The rows are grouped in 4 ways, from coarse to fine. Each group lies inside one group of the grouping before and may be the whole of it. The rows also spread widely along 12 directions, which tell nothing about the answers.
In the rows, zero is written as 128.
Some rows, each with its group in each grouping after it:
[116 146 155 141 125 148 145 133 121 116 173 133  89 109 146 109 138 112
 136 142 132 118  94] : fusum j908 buf Bedir
[116 149 166 126 112 150 145 141  42 164 147 120  38  98 147 164 135  35
 136 136  46 112 143] : begev j151 noso Nasit
[145 159  86 124 124  67 106 167 146  94 141 141 178 121 141 174 120  68
 107 154 139 106 163] : begev j157 Karil sime
[162 120 157 147 195 113 116  84  82 139 155 110 122 156  65 178 149 133
 101 147  80  80 143] : fusum j908 lebip fot
[169 124 103  79 151 152 158 118  66  98  79 140 191  91 132  96 170 101
 130 117 127 113  61] : begev j157 Karil Kar
[128 118 158 167 145 115  73 108 133 138 149 143 118 105 120 125 138 121
 165 121 120  86 160] : begev j151 Tegim luzod
[182 130 168 200  89  91 122  94 157 145 213 151 148  80 141 175 131 144
 122 175  43 115 113] : begev j151 fogud rab
[109 148 124 116 122 104  84 150 114 110 128 132 113 150 131 138 120  98
 147 102 145  88 185] : begev j157 bemed zilum
[116 126 136  87 162 131 130 127  68  81 105 126 125 161  88 112 136 166
 118 124 138 137 147] : fusum j908 lebip dil
[103 132 130 142  93 133 102 144 137 129 109 153 127 107 106 106 116 123
 138 121 127 179 154] : begev j151 Tegim Fev
[151 111 158 182 135 129 106  75 178 139 194 133 106 137 150 136 139 174
 147 103 109  57 101] : fusum j908 zat duv
[168 123 118 119 149  99 121 101 154  69 164 152 173 113 149 154 119 141
 110  92 108  60 131] : fusum j41 kenud mesel
[114 134 154 112 144 152 186 111  62 127 151 107  95 125 157 122 161 147
 136 161 109 133  79] : fusum j908 buf Big
[174 142  89 124 132 153 123 145 121 128  87 124 193 160 101  96 162 118
 119 107 197 131  72] : begev j151 fogud buzeg
[173 140 152 140  32 144 128 161 154 131 158 143 161 142 133 134 111 160
 135  85 138 149 101] : fusum j41 kenud mesel
[ 97 124 167 149 132 170 153 112  94 165 140 124  76 103 100 118 146 116
 138 158 107 180 102] : fusum j41 kenud mesel
[108  99 126 108 101 138  89 204 137 149 108 163  83 145 168 136 128  83
 202 117 191 129 169] : fusum j908 buf Big
[ 99 184 174 202 110 150 115  93 122 169 157  95 136  90  82  62 132 135
 159 119 130 157  81] : begev j151 fogud rab
[125  97 139 103 144 119 122 143 125  75 148 178 104 100 162 136 136 123
 146 154 140 115 148] : fusum j41 kenud mesel
[163 150 133 149 128 134 102 132 143 121 144 126 144 169  73 137 124 128
 100  93 138 106 122] : fusum j908 zat duv
[159 120 111 123  91 114 115 141 165  78 134 157 170 164 149 119 143 191
 117 132 174 122 115] : begev j157 Karil sime
[166 132 133 182 161 105 124  65 140 161 183 114 146  92 162 160 155 109
 142 130  78  45  91] : begev j151 fogud rab
[113  73 134 123 138 146 135 120 117 162 126 150  60 116 168 153 146 112
 164 141  95 123 131] : fusum j908 lebip dil
[122 169 168 132 118 139 156 105  68 102 168 107 115 107 144  89 156 140
 139 142 120 103  76] : begev j157 bemed zilum
[150 155 153 139  74 149 144 132 114 111 160 148 115 100 142 108 126 116
 113 116  90 133  91] : begev j151 fogud buzeg
[107 114 137  99 110 111 142 101 119  45 144 171 118  98 168 110 126 191
 113 147  78 139 142] : begev j157 Karil Kar
[161 155 145 107  29 180 128 177 122  54 123 184 124 115 109  67 109 122
  94  69 129 160  98] : begev j151 noso Nasit
[121 143 167 154 169 100  96  85 106  64 170 149 126  99  84 102 145 155
 117 168 112 102 145] : begev j157 bemed zilum
[107 156 116 108 135  69 108 154  91 137 137 110 117 165 110 226  84  87
 110 118  60 120 241] : fusum j908 buf Big
[ 74 150 146 125 147 131 142  93  90  85 135 144 110  39 142  66 129 122
 144 144  81 154 117] : begev j151 fogud buzeg
[107 163 121 105 108  90 157 124  87  99 156 113 112 125 164 178 107 124
  90 129  46 124 173] : begev j151 Tegim Fev

New rows. What belongs after each?
[190 207 119 105 130  93 118 138  76  63 145  92 221 163  91 139 120 121
  75  64 128  55 132] : begev j151 Tegim luzod
[121 123 151 126 136 131  97 102  93 113 121 138 106 127 115 120 129 140
 141  93  91  99 161] : begev j151 noso Nasit
[ 86 150  63  62 106 146 160 150 117  71  79 115 118 199 158 105 119 160
  77  70 164 152 142] : begev j151 Tegim Fev
[142 143 118 137 135 124 125 142 135 131 142 118 149 155 107 153 134 118
 114 129 161 129 125] : fusum j41 kenud mesel
[160  74 131 136 162 143 122 147 109 199 130 149  80 122 142 204 167  39
 158 168 120 103 133] : fusum j41 kenud mesel
[ 90 110 136 137 150 126 144 121 123 157 162 116  58 149 170 174 146 128
 143 172 128 127 146] : fusum j41 kenud mesel
[135 144 101 113 101  70 123 146 143  93 158 129 150 159 187 182 121 146
 116 139 123  92 165] : begev j157 Karil sime
[ 78 182  86 115 159  89 152 101 108  92 127  83 171 128 149 109 126 154
 115 130 134 136 132] : begev j151 fogud rab
[149 142 130 117 144 128 134 133  95  97 135 131 157 104 155  97 162 117
 151 134 164  91  87] : begev j151 Tegim Fev
[137 136  95  39 119 118 139 158  63  47  85 135 149 168 162 126 129 149
 114  82 138 105 160] : begev j151 noso Nasit
[122 149 123 135 127 127 109 129 119 126 122 113 143 149 124 110 137 136
 141  99 159 109 131] : begev j151 Tegim Fev
[144 155 112 128 141 101 163 127 111 136 166  97 158 123 175 168 142 106
 138 147 121  94  96] : fusum j908 buf Big
[134 151  76 143 115 106 104 147 177 129 129 124 146 170 133 161 118 100
  96  98 154 107 154] : begev j151 Tegim Fev
[165 119 149 203 131 152  99  77 170 167 160 147 121 109  97 122 146 119
 122 111  97  97  91] : begev j151 fogud rab
[ 82 141 139 122 150 122 113 125  94 120 111 138 130  63  98  97 114  97
 166 128 104 163 149] : fusum j908 zat duv
[ 83 156 118 133 162 114 147 120 131 109 172 115  80 126 139 161 118  90
  92 145 112 119 150] : fusum j41 kenud mesel
[ 69 134 138 115  87 151 160 116 122 133 127 114 119 104 177  85 118 177
 177  98 134 177 102] : fusum j41 kenud mesel
[131 123 125 132 102 179 134 129 124 178  98 134 119 115  95 131 120  82
 129  76 102 164 110] : fusum j41 kenud mesel
[117 124 110 105 109 148 135 147 127 127 108 119 125 167 150 108 133 153
 152  91 178 132 108] : fusum j908 lebip dil
[167 105  74 179 134  89 121 102 203 196 154 129 155 134 132 238 121  92
  97 144  59 118 139] : fusum j908 zat duv
[166 135 129 191 126  80  75  99 155 171 151 122 197 116  91 166 136 125
 151 143 109 106 139] : begev j157 bemed zilum
[194 162 165 132  73 146 118 154 108  79 157 165 166  94 118  86 131 113
 124  99 128 107  79] : begev j151 fogud buzeg
[110 132 101 104 159 112 138 104  93 100 116 114 123 163 127 140 148 148
 101 143 120 117 146] : begev j157 bemed zilum
[130  96 116 123 125 164 123 148 149 105  98 173 129 119  91  82 144 139
 127 140 178 182  99] : fusum j908 lebip fot
[154 107 136 141  76 172 157 140 128 202 130 124 126 120 161 144 149 113
 169 118 131 153  66] : fusum j41 kenud mesel
[129  86 119 111 106 147 127 152 142 129 115 170 102 104 169 124 133 107
 166 118 136 132 117] : fusum j908 lebip dil
[ 69 119 131 129 159  91 120 107 148  91 160 139 116  97 168 125 122 165
 161 160 140 135 161] : fusum j41 kenud mesel
[115 133 141 116 146 111 102 120  89  85 123 139 127 142  97 113 143 157
 128 147 137 126 161] : begev j157 bemed zilum
[ 87 119 158 192 120 131 111  80 130 188 147 139  77  71  97 138 130 102
 145 166  45 170 143] : begev j157 bemed zilum
[107 151  91 116 104  95 131 160 127 123 127 110 145 144 170 150 126 122
 132 138 151 143 155] : begev j151 Tegim luzod
[125 152 137 120 136 113 139 129 130  63 173 138 143  82 177  89 133 135
 156 127 152  88  89] : fusum j908 zat duv
[161  97 123  82 150 136 149 145  61 124  91 158 174  68 143 128 158  88
 175 149 114 137  98] : fusum j908 buf Big
[143  93  80  48 126 108 136 169  96  71  91 149 132 192 187 164 149 162
 111 134 156 114 175] : begev j151 Tegim luzod
[115 110 123 102 134 138 118 112 101 110 104 142 104 132 139 126 130 134
 127  89  94 111 162] : begev j151 Tegim luzod
[114 131 135 115 116 113  95 139 144  98 136 136 140 153 136 124 109 167
 155  82 164 112 167] : fusum j41 kenud mesel
[140 132 134 130 126 106 125 122 113  99 158 138 118 132 137 158 133 137
  99 145  92 109 157] : begev j151 Tegim luzod
[111 130 144 154 144  77  88 118 167  87 180 145 131 116 140 132 116 169
 152 151 138 106 165] : fusum j908 zat duv
[147 123 121 113 130 105 119 154  95 126 141 126  96 178 159 191 147 112
 121 150 122  91 171] : begev j151 noso Nasit
[139 155 120 138 102 137 121 114 127 123 115 132 176  89 121  88 121 119
 141  76 114 130  99] : begev j151 fogud rab
[131 139 135 134 110 117 121 146 115 116 151 143 112 120 142 134 145 101
 136 162 137 119 128] : begev j157 bemed zilum
[102 107 110 131 178 114 112  92 134 135 115 121 138 124 130 124 136 149
 159 117 134 114 134] : fusum j908 lebip dil
[117 114  92 142 144 139 143  94 168 108 151 140  72 148 172 145 145 127
  83 126 108  95 116] : begev j151 noso Nasit
[185 125 155 138  66 140 120 187 127 109 144 191 149  81  89 131 125  91
 124 166 116 188 108] : fusum j908 zat duv
[116  92 128 116 158 149 101 126 116 131  88 149 116 134 104 104 146 142
 164 117 154 142 136] : fusum j908 zat duv
[102 120 127 116 155 118  95 157 112 108 106 159 124 116  83 127 121 104
 139 149 141 163 183] : fusum j908 buf Bedir
[161 162 122 114 117  94 135 155  88 107 153  95 177 172 168 138 168 151
 152 158 197  83  99] : begev j157 bemed zilum
[141 110 182 129 108 167 132 132  69 170 141 140  57 108 124 146 134  83
 157 110  63 112 121] : fusum j908 lebip dil
[150 103 163 168 117 171 125  80 126 160 136 152 115  85 125  92 157 143
 155 117  90 125  74] : begev j151 fogud rab
[112 192  97  91 130 126 185 137  63 122 124  70 152 124 188 120 150  79
 134 116 143  94  71] : begev j157 Karil sime
[114 153 113 117 161  95 134 157 107 114 154  93 113 191 132 167 142 128
 114 169 179 109 151] : fusum j908 lebip fot
[135 132  79 105 115 114 128 157 172  62 148 161 101 170 182 150 123 117
  76 115 150  89 153] : begev j151 fogud rab
[148 138 117 124 132 132 142 114 119 104 153 129 114 116 184 132 147 103
 124 109 114  64  97] : begev j151 noso Nasit
[103 163 114 120 112 100 159 157 107 131 153 102 126 147 148 170 119 121
 118 166 121 163 143] : fusum j908 buf Big
[125 102 114 116 121 106 130 129 132 124 138 132 115 165 202 151 152 181
 154 151 146 111 143] : begev j151 fogud rab
[150 144  97 141 180  83 110 122 107 165 125  97 176 142 123 187 157  72
 136 159 135  82 138] : begev j157 Karil Kar
[128 168  87 127 100 124 172 123 124 130 135  97 155 138 153 142 129 123
  87 115 107 142  96] : begev j151 Tegim Fev
[147 117 125 126 152 149 104 137 132  97 122 158 109 151 121 109 164 108
 119 132 178  89 113] : begev j157 Karil Kar
[108 141 132  88 107 142 139 130 118  29 115 170 170  46 144  24 111 154
 158  80 146 146  84] : fusum j908 lebip dil
[173 130 133 126  85 142 123 114 134  75 133 157 169 141 109  92 141 187
 105 104 133 125  91] : begev j157 bemed zilum
[134 124  95 120 136  99 109 149 146  73 127 166 157 115 133 120 148 118
 122 175 173 134 134] : begev j157 bemed zilum
[127 106 157 129 133 134 122  97 118 121 155 151  79 109 141 147 120 132
 135 103  53  93 147] : fusum j908 zat duv
[145 123 128 111 134 129 115 139 107 112 109 153 156 116  74 145 118 107
 111 116 110 154 154] : fusum j41 kenud mesel
[ 91 114 118  93 114 108 128 159 136  82 141 158  96 135 180 140 112 148
 140 137 131 138 177] : fusum j908 buf Bedir
[ 83 152 161 163 102 151 119 132 146 147 155 125 103  91 127  86 119 117
 174 115 161 157 108] : fusum j41 kenud mesel
[109 136 184 121 117 147 103 120  80  82 131 162  88 108  87  90 126 137
 125 120  92 135 154] : begev j157 Karil Kar
[ 79 131 160  90 185  78 148  87  52  76 156 107 132 100 165 136 136 193
 165 166  97 113 168] : fusum j41 kenud mesel
[113 126 147 104 166 127 131 108  63 104 120 121  98 153  81 141 128 146
 103 124  84 129 164] : fusum j908 lebip dil
[101 140 133 128 131 125 123 102 131  97 135 135 139  86 129  91 111 147
 149  95 104 130 123] : fusum j908 zat duv
[ 86 113 128 103  81 123 140 142 115 120 136 152  57 123 202 148 114 134
 141 130  75 146 176] : begev j151 fogud rab
[119 111  91 151 169 115  95 106 164 131 108 139 163 118 139  99 155 140
 161 137 179 122 118] : begev j151 fogud buzeg
[155 130 168 140 128 128 103 114  86 106 134 149 148  98  80 114 139 138
 126 132  92 129 140] : begev j151 Tegim luzod
[ 95 160 150 128 142 140 136 115  66 120 118 119 134  67 117  68 143 107
 163 138 122 151 103] : begev j151 fogud rab
[105 136 134 110 100 124 125 149 109  91 134 148  98 128 151 122 123 134
 124 127 120 139 159] : begev j151 Tegim Fev
[176 154 147 139 124  96 123 130 138  84 189 124 187 140 134 145 134 163
 124 128 159  83 108] : fusum j41 kenud mesel
[128 144 131 126 134 117  92 127 124 118 122 126 161 119 112 111 113 127
 166  73 137 101 141] : fusum j908 zat duv
[141 114  84 131 175 138 136 109 135 176 105 108 165 116 142 149 154  76
 154 105 152 100  90] : fusum j41 kenud mesel
[ 75 132 140 152 151 106 123 102 138 130 164 143  89  64 147 141 109  93
 148 144  67 128 159] : fusum j908 buf Big
[125 132 140 137 129 173 118 125 129 141 117 134 121 123 109  86 135 113
 152  78 150 119  93] : fusum j908 buf Bedir
[ 97 184 135 130 151  84 143 131 100 116 187  75 115 157 139 179 117 118
 111 147 128 103 161] : fusum j41 kenud mesel
[126 117 113 153 115 105 112 141 175 152 157 149 121 107 165 173 115  90
 152 135 110 118 147] : fusum j908 buf Big
[ 70 189 144 148 119 151 150  93  92 134 130  86 130  92 120  53 126 139
 148  99 121 158  86] : begev j151 fogud rab
[167 131 206 183 106 134  90 113  99 150 187 137  74 146  90 163 140 136
 125 141  72  94 149] : begev j151 noso Nasit
[141 125 118  88 150 137 176  78  87 114 134 105 142 130 171 150 136 151
 118  73  75  77  99] : fusum j41 kenud mesel
[136 131 149 156 136 113 127  90 127 127 163 136 141  74 119 133 120 126
 137 126  68 115 113] : fusum j908 lebip dil
